The rows of a group lie close to one hidden flat surface of 11 dimensions, which may be shifted away from zero. Surfaces can cross.
Known rows, each followed by its group:
[-11 -23  11  36 -26   4   9  -2  32  -8  -4  12   6  27   9   2   5  51
   3  27  16  -8] : S
[ 37  37  10  16  -2 -18 -10  14   3  27   3 -59 -29  -4  10  -6  -2  -6
 -44  15   8  31] : S
[ 30 -34   6 -12   6  32 -18   5  -9  -3  17  36 -20 -21   7 -19  -9 -22
 -12   9  42 -19] : X
[-15  11  41  13 -23 -10 -17   9  31 -42 -22   5 -23   2  -7   7  19  33
  10  23   2 -12] : G
[  3  11 -54  18  20 -16  28 -20  13  24   3 -10  23  -6  -6  -5 -24  20
  25 -37 -17  15] : X
[ -9  -7  16   7  -6 -21   8  23 -38  29   1  12   2  28  15  24 -16  -7
  -2  -2 -36   8] : W
[-26 -20 -11   9 -24 -40 -13 -10 -30  35 -25 -13 -38  13   1  20  23 -30
 -13   4  10 -12] : S
[ 27  -4  10 -13 -21  -8 -40 -31 -16 -17 -12  22  -2   1  39  -3  -1  -8
 -27   6 -15  15] : G
[ 20 -19  23  26  25  -6 -13   6 -15  21   3  11 -39  27 -33  -4  10 -32
 -15   5   0  19] : S
[ -3 -42 -39  16   4 -16 -36 -17  -8 -24   5  28  18   4  27 -19 -24  -1
 -25   1 -34   8] : W
[-10  37 -49  -6  32  -9  -2  33  16 -50  24 -20  30 -21  10  -9 -19  22
  32   6 -37   1] : D
[-10 -14  19   5  -9  19  12 -30   7  -5  16 -24  -5 -24 -23 -53  -8 -31
 -31   7   0  10] : S
[  8 -33 -13  -5  -6   3  28  42 -28  39 -13  -4 -21   9 -19   4   2 -20
 -10  14  38 -16] : S
[  6   7  42  -7 -37  -8 -16  -4   2   2 -23  28 -16   5  31  32   9  34
   4  -6   6 -12] : G
[-34  -1  30  35  11  -5   8 -17   3  33  19 -24 -13  12 -29  10   8 -12
 -16 -10  -9  11] : W
[-24  12  21  -7 -27 -20   0 -21  -4 -26 -28 -22  -4  11  -6 -11  16 -13
 -11  20 -30  11] : G
[ 17  23 -15  44  29 -12  -6 -39  27  17  43  17 -26 -32   6 -18 -29  27
  42 -43  -3   6] : X
[ 11 -30 -17   1 -33   0  -9 -45  -6   8  -8   9 -13  -9  22 -28  11 -23
  -7  18  28  -6] : X
[ -2  20  -5 -23   0 -29 -26  -7 -14  12 -27 -10 -22 -36   9  10 -14 -12
 -21 -51 -14  -5] : W
[-38  19  26   3 -10  -5   6  -6  20  26 -26 -29  -5  12 -33  40  37  15
 -10 -18  25 -11] : W
[  5  46  37   4   7 -11 -19 -16  15  -4   2 -19 -28 -21  -5   2   5   2
   1 -26 -11  12] : S
[ -2 -18  -8  23  39  19 -22  39  28  25  29  14  11   3   1  40  -5  39
 -30 -19  40 -17] : G
[ -5  -1  23  30  14 -21 -33  28  19 -24   7   6 -42 -14 -18  -8  -8  19
 -13   3 -10  -3] : G
[-58 -22 -42   4  31  19  17 -23  10   5  37 -22  21 -31 -33 -27  -8 -29
  -9 -17   5 -13] : D
[ 15 -27  -2  45 -27 -28   5  15   2   2  -5 -10 -43  -1  -6 -43 -17   6
 -18  40   0   8] : W
[ 20  30 -27  19  32 -14 -25 -16  27  16   9 -29   8  -2   7  13  -1  14
 -25 -27   1  26] : X
[ 16 -17   3   7 -23  -4  -4   7  10 -49 -20  33 -15  13   5 -23   8  16
  25  46  -3  -3] : D
[-47 -13  28 -17  -2   8  -6  17  -3   2 -19  -1  23  15 -12  39  11   6
 -38 -23  -9 -11] : D
[ 39  -8  11   8 -17  25  28 -34  46  -7 -24  22 -16  -9 -30 -42   3  28
  22  -4  39   1] : X
[ 38  16  42  -6   8  11 -18 -14 -11  31  18  -1 -10 -20  18  -1 -23 -11
 -41 -36  -4  19] : X
[ 24   1  -1  -1  19 -23 -44  21 -24 -21   7   8 -19   0  18  -7 -15 -23
 -26   9 -26  16] : G
[-18 -15   1   9 -20 -25  -5 -31 -14  33  -5  -8 -25 -28   5 -20 -20 -23
 -24 -29 -13  -3] : W
[-12  -4 -14  17  44 -17 -24  49   3  -9  11  11 -14 -11 -19  14 -25  15
 -14 -25 -24  -4] : D
[ 19   1  -5 -34 -11  30  29  23  11 -34 -29  -8  54  10  -9 -19 -10  16
 -22  18  -6  13] : D
[-14   3 -34   3 -18 -25 -27 -68  -3  38   1   9 -24 -29  35  18  17  -9
  21 -40  26 -22] : W
[-10  25 -20 -16  37  -6 -21  33  -9   2  23 -23  35 -12  14  24 -22   3
 -35 -33 -31  10] : D
[-38  25  21 -20  57  30 -15  15   0 -43  53  -1  22 -12 -27  11   5 -30
  15  -5 -31  -3] : D
[ 26   4 -21  13   6 -12 -28  28  23 -16 -12 -11   3   8   9   4   0  32
 -28  12   9   8] : W
[-15  -8  19 -42  15   3 -29   9 -41 -13  -4  23  -5  -9  -1  18   4 -49
 -15 -19 -20 -16] : G
[  1  18  47  21 -19   6  17 -20  29 -14   6  18  10   8   6  -5 -10  44
  26  -3 -19  11] : S
[-17  -5  11  13  22  10  -4  26  19   2   4 -28  -4  -6 -34   2   0   8
 -40  -2  12   0] : W
[ 19  -5   8 -51   7  26 -28   2 -18 -31   0  45  22 -14  22   4  -5 -20
  -3 -16  -8 -11] : G
[-18  18 -15  -4  49 -12 -32  20 -13  20  20 -26  27   8   1  40  -3 -18
 -51 -33 -27  19] : W
[-16 -10  -5  16 -24 -33  -5   5   3   8 -42 -23 -42   9 -24   2  25  -5
  -8  20  18  -5] : W
[ 17   3  11   1  28  17 -10 -10   2  17  14  23   5  11  -2  21   2   4
   0 -24   9   7] : S
[-42   7  10  -2  31  18 -26  10  23 -25  21  -7   6 -11 -24  23  22  -1
  -2  -3  16 -21] : X
[-11 -19 -66  22   5 -28  -9  18  -9   4   4 -26  -3   6  11  -8  -6  -8
 -11  26  -2   3] : G
[  1  20 -31  -5  -3  10  38  31  24  16 -10 -48  19 -14 -11   4  -4  34
   0  -2  35 -12] : G
[  3   4  11 -20  13   2 -45  -2 -10   3   6  19  -6 -16  26  32   3  -7
 -23 -28   8 -14] : X
[-21  42  56   6 -17   1  11 -37  18 -24  14  -6  -1   6  -1  -4  11  11
  37   5 -34  12] : D
[ 32 -23 -32  18   3   2 -20 -30  10  30   2   3   8  11  20  -3   6   1
 -36  -4  35  16] : X
[  2 -39 -13  16 -27   0  -1 -39 -26  50  18  16  -8  -7  42  -9 -16 -17
 -21  -8  14  -7] : X
[-32   1   4  24  17  10   8   9  11  12  35   6  -1   5 -14  29  16  15
  38   4  20 -25] : W
[-17 -16  -9  -7  18  35 -10  26  26   5   3 -14  25  -7 -19  28  18  18
 -44  -3  57 -21] : G
[-13   5 -34  27 -13 -16  -3 -47  20  -1  10 -29  13  -7  18 -19   3   5
   0  10   1  12] : D
[ -1  26 -24   0   7   3  35   5  19  16  -4 -34  28   7 -11  15  16  22
  20  -2  17   3] : G
[ 30  27  28  19  15   2  -6   8  15  27  -1 -12 -16  12 -10  17   7  16
 -12 -11  17  17] : S
[-35  23 -44  20  21 -21  16 -14   4   9  41 -42   0 -33  -5 -19 -21 -13
  26 -16 -24  -2] : X
[-20 -20  20  -7  32  39   3  -1  -4  12  29  -3  27   7 -26   0  -6 -29
 -42 -14  -2   8] : S
[ 53  -2 -15  -7  -1  13  31  40 -10  51 -12   3 -13   9   2  18  -2  15
  10   0  50  -8] : S
[-15  27  18  27 -18  -5  18  14  20   7  31  -9 -18 -16  23  11 -12  46
  36  11   8 -20] : X
[-55  -3  53   2 -18  19  24 -42  14  21   1 -12   7   0 -33   7  14  -8
 -11 -21   1  -3] : D
[ 62  -2  24  28   5  13  -1  17  23  24  -2  26 -24   8   6  -4 -14  47
 -12  -7  35  14] : S
[-26  -7 -21 -33  38  36   0   9 -14 -14  41 -17  44 -14  -6  -2  -2 -46
 -18   5  -5  -1] : D
[  5  20  32  32  17 -13   0  33  -1   3  12 -32  -7  45 -17  16  14   3
 -13  37 -20  30] : S
[-16   8   7  -4  33  16 -10 -19  21 -42   4  -6  30  11 -32 -11  10 -11
 -14  -1 -27  24] : D
[-30 -20  20  -5 -14  16   7   0  11   2 -13   9  36  12   0  19  -9  28
 -33 -17  -8  -3] : W
[-18   1  10  30  20  -2  13  -2  24 -15  12   3 -16 -18 -39 -32 -18  10
  23 -13 -17   3] : D
[  6   5  31  21  35  10 -45 -29   8  27  41  12  -2   2   9  23  -2  -7
 -37 -38  -5  21] : X
[ 22  -3   6  -2 -35   8 -24 -24  16  -2 -22   7  21  19  45  16  21  28
 -23  17  26   1] : G

New rows, each followed by its group:
[-18 -24   9  -9  12  14   5 -18  -8  10  -2   1  12 -10 -25 -15 -13 -28
 -35 -30  -9   7] : D
[-47 -17  13   0   0  29  55  22   2   5   5 -33  21  24 -53  -1  22 -19
   1  34  13 -11] : S
[ 42  43 -23  17  29 -13   1 -23  22   3  14   9 -19  -8   4  -5   5  18
  64 -19   8  12] : G
[-34  14  30 -23  15  17   4  31   7  -5   1 -13  -5 -29 -32  17  -3   1
 -12 -27   7 -26] : S
[-42 -18 -20 -12  12 -11 -12 -29 -31   2   0  22  29  21   5  27   6 -34
   3 -26 -41   3] : X
[ -8  31  23   7  -4   4  35  11  -1  33   5 -49  25  37  -8  24  16   5
  -6  11  -3  24] : S
[ 57 -34   0  29  20  12   4  46 -11  30   3  26 -16  35  -5   2  -4  11
 -17  21  30  11] : S
[  9  26 -32  11   8 -28 -24  14 -12  15  19 -38  16  16  44  24   2  -1
 -21  17 -15  22] : X
[  0  -2  20 -10  12  -9   7 -12 -41  26   4  -3 -28   3 -23 -11   0 -63
  -6 -13 -20  13] : S
[-36   6  18 -11 -28 -19 -28 -26 -18  -5  -6  18   1   8  38  38  15  -5
  13  -9 -22 -16] : X
[-16 -18  -2  48 -30  -8  21 -20  -4  18  40 -10 -11  13  26 -16   1   6
  28  46   3  -1] : X
[ 27  17  20 -17  -6   6 -14  20  10 -27 -20  -9  32  26  19  12   5  24
 -27  20 -15  24] : D
[ 26  20  26 -31   2  -4 -13 -29 -15  17 -29  35   5  -2  14  18 -19   2
 -10 -69 -25  14] : X
[-20   9 -46   7  25  18 -12 -15  48 -38  26 -43  41  -6 -10 -12  23   3
 -15  34  25   7] : D
[ -2 -58  -2   4 -16  17 -14   2  11 -13 -21  28  17   9  -1  -8  -6  17
 -50   7  13  -7] : W
[ 50  -1 -10 -10  13  26  12 -24  -2  26  15  -8  -3 -20  -3 -33  -7 -28
 -14  -8  32  19] : S
[ -4  19  40  41  -1  -5  20  15  -9  27  49 -11 -18  21   9  10  -3   9
  24  32 -13  10] : D
[  1 -12   5  -2   4  13   3 -27  -6  42   6 -34  22   2  -1  -4  -5 -22
 -69 -19   5  24] : X
[ -3 -18  15  13  -3  23  -5 -16  25   3  14   6 -12 -16  -7  -8  11   6
  -8  11  42 -16] : X
[ 40   7  -8 -10  27   9 -31 -34  24 -27 -30  11   3   6 -23 -16  21 -12
 -20 -19   9  28] : X
[-11  -1 -29 -14 -25 -14  16  35 -12 -17 -25 -18  25  17  23   8   5  12
   6  39 -10  -8] : G
[-28  15   3  21  19   2  16 -22  32 -15   9  16   0  -2 -31   6  13  21
  60 -18  -5  -7] : G
[ -4 -23  22  23   4  28  11  17   7  52  23  -1  27  39   8  44  12  27
 -36  12  41  -1] : W
[ 49   5 -31  -6   6  -8  -1 -16  12  16 -33  41   9  -2  19  15 -18  40
  22 -56   4   5] : X
[ 13 -10  24 -12   4  19   0 -30  23  11 -36  42  18  14 -12  20   5  30
  -5 -49  10   3] : X
[ 11 -60  40  30  -7  23  10   5 -17  24  18  46 -39  19 -20 -14   3 -19
   0  25  29 -10] : W
[ 42   9 -29   7  -9 -15  -5  38  -9  31  -9   5  -1  21  47  37  -1  39
   5   8  29  -5] : S
[ -7  11  56  12 -29 -21  40  -4 -24  55 -24  -7 -22  38 -16  25   6   3
   9 -14 -21  13] : S
[  3  40   3 -13 -35 -14  32  10 -14  49 -18 -41  -2  -3  19  29   1  11
   6  -8   9  -4] : S
[ 23 -16  -5 -22  11   9 -41  21 -21  -8   4   3  14  -2  25   2 -11 -19
 -63   1  -1  10] : G
[-10   9 -19  29   3 -14  -9 -24  34  -4  -3  24  -4   2  12  27  13  50
  41 -20  13 -14] : X
[-38  12  20   2  24  12  14 -14  27 -39  -5  -6  25  30 -56   3  34  -2
  25  11 -22  16] : X
[  7 -27   4   8   6   1 -18  -7  -5  52 -15   0 -44 -12 -26  12  13 -21
 -43 -31  51 -11] : S
[-19 -13 -15  26 -21   2  -5 -39  28  26  17 -28 -14 -32  11 -15   4   7
 -23   1  47 -18] : X
[-15 -28 -52  14  22  10  35  71  13 -18  11 -10  28  13 -23  -8 -16  29
  14  39   5 -15] : D
[ 51   1   4 -31   2  16 -13  45 -18  41 -12   7   2 -13  34  33 -17  14
 -49 -30  33 -10] : W
[ -5 -20 -15   8  13   9  -6 -18  -5  31  19  18  32   7  21  21 -17  10
 -21 -36  -3   5] : G
[  8   1  30  -6  28  19  28 -33 -27  29  13  43  11  35 -22  17   8 -29
  49 -31 -25  20] : S
[ -8 -45  -9  26  -3   2  16  -5 -12  46 -12  14  -9  51 -24  26  33  -9
  -3  14  37  -5] : S
[-17  17 -17 -39   9   1 -15   9   3  17 -24 -38  31 -19   2  30   3  -3
 -60 -42  12  -3] : X
[  3   9   4  26  29  -9 -14   7   7   3   2  -5 -37  28 -40  24  40 -15
  19  16  23   3] : S
[-30   7   6  16 -20 -11  -2 -30  36 -39 -13   5  -7  -6 -15 -12  17  28
  32   7  -2  -9] : D
[ -6  -7   5  -7 -13 -18 -24 -35 -17   1  -7  59  -9   0  34  23  -2   2
  33 -34 -18 -13] : X
[  8  19  10  20  13 -39 -24  31  -6 -27   4  -3 -37   2  -1 -11 -12   4
   8  18 -39  15] : G
[ 34 -12  27  32 -36  -1  28 -27  -5  32   8  -8  10  27  28 -33 -27  12
 -27  21 -17  45] : S
[-13  -4 -17  44   9 -19   4 -45  11  29  19   4  13  10   9  -3 -18  16
   6 -30 -22  23] : G
[ 51  30  24  10 -17 -11   8  18  -4  27   2 -19 -17   3  26  -7 -25  22
 -15   3  -7  27] : S
[-37   6 -45   3   3 -20  -9 -43   4 -26  16  -9  30  -9  15 -12  -3 -11
  25  -3 -31   5] : D
[-34   9 -15  13  25  -4   6 -16  17   0   5 -13 -14  -9 -43  -1  17 -13
  18 -16   8  -7] : G
[-11   4  -1  12   1  12  14  -9  27  -9   8 -16   6   0 -20 -17  11  11
  11  17  20   2] : X
[ -2 -29 -27  27  38  -5 -49  11  -9  15  27  17  -5  17  10  28   6 -10
 -33   0   8   2] : G
[-34 -15  18 -23  34  18 -24   6  -6 -17   9  40  13   1 -17  36  12 -14
   2 -27  -4 -22] : X
[ 42  21  21  13 -23 -23  23  36 -16  41 -22   5 -24  25  21  27  -9  37
  20   1   1   4] : S
[-21  -7  33   7  37  19 -31   3  11  23  18  17  -8   1 -24  39  13  -1
 -32 -42  23 -11] : G
[ 35  22  19  -3   9  13 -21 -16  33  -9 -26 -14   9  16 -12   7  26  14
 -35  -4  21  28] : X
[ 27  39 -12 -30  15  -7  10  41 -16  12  -4 -18  10 -21  19  12 -31  12
  -5 -36 -21   5] : X
[-19  -6   6   7 -38  -9  16  14   8  34 -22 -29 -10  -2   3  16   9  23
 -24   6  29 -18] : S
[ 30   6  -5  35 -11 -16  13   1 -10  42  33   6  -4  11  45   3 -28  29
  16   4 -10  13] : X
[ -5  21 -25  -6 -23 -32   2  35 -17   3 -17 -35 -33 -12  12  11  14  -7
  18  27  13 -18] : S
[ 14  -2 -12   0   5 -19 -37 -54  -8  19 -14  12  14  16  27  17   6 -12
 -29 -36 -18  26] : X
[ 46  -6 -27   2  22   6 -12  32  -7  21   9   0 -10   6  12   6   3   0
 -13  12  36   4] : S
[-32  -2 -20 -11 -16 -15  31  26   4  -1 -16  -1 -23 -58 -16 -27 -39  20
  22 -33  -4 -40] : G
[-34  -6 -12  23   1  -2 -18 -19  39  -1   7   6  -4 -15   7  24  18  36
  11 -13  35 -29] : X
[ 24   7 -30  -1   9  -5  -9  -5  -6   1  11  32   1  -2  25  13  -1  13
  36 -11   6  -8] : G
[-52 -20   5  36  11   1   1 -22  14  -8  28  14  23  28 -11  17  12  12
  17   8 -16  -4] : W
[ 42  34   1  -6   9   1  14  18  -4  47  -6 -30 -14   5  -1  20   8   0
  -1  -5  33  10] : S
[-23  -1  21  -9  -3  -9 -23  -4 -13  29 -17   7 -40  -5 -15  45  33 -18
  -2 -27  38 -32] : G
[ 30 -12  14  25 -20 -15 -16 -11 -12  44 -20  -7 -32  34  10  17  23  -4
 -29  17  28  17] : W
[ 14  26 -12  20 -27 -41  -3 -14 -15  33  -4  -6 -15   8  45  27  -2  17
  22  -8  -7   9] : W
[ 15 -52 -29   5 -11   6   5   3 -10 -21 -16  24  11  24  -4 -33  -4 -12
 -11  40   1   8] : D
[ -3 -17   4 -11 -39  13  57 -22 -18  58 -10 -30  18   6   2 -11  -6 -16
 -15   2  19   6] : S
[ -9   4 -25  -4 -12  22  33  18  16 -13  16 -31  31  -9   6 -20  -6  15
  12  34  14  -9] : D
[ 17 -18  24  13  29  34  21 -36 -10  44  24  10  25  42 -31   0   5 -32
 -19 -11   1  36] : S
[-10   0  -5  -4 -25 -21   4  25  -8  29 -24 -44 -15  -3   4  17   8   1
 -33   5  20 -10] : G
[ 10  21  15 -12 -13   7  -4  -7  10 -20 -16   4  17  31  11  24  30  14
  20  17   2   6] : G
[ -2   8 -39  19  16 -15  17  -5  -1  24  16   7   8  10   5  20  -2  14
  43 -15   4  -4] : G
[ 12 -35   9  45  38  11 -19  21  -5   6  37  21 -12  50 -16   8  18 -11
 -13  40  13  15] : W
[ -8 -17 -23  56   7  -9   6 -31  -6  40  37  -7  21  46  20   9   4   1
   0  18 -15  31] : X
[ 49 -13 -16   3  -5  12   3 -30  -2  36   7  -7 -12 -13  11 -26  -5 -20
 -21  -8  40  10] : S
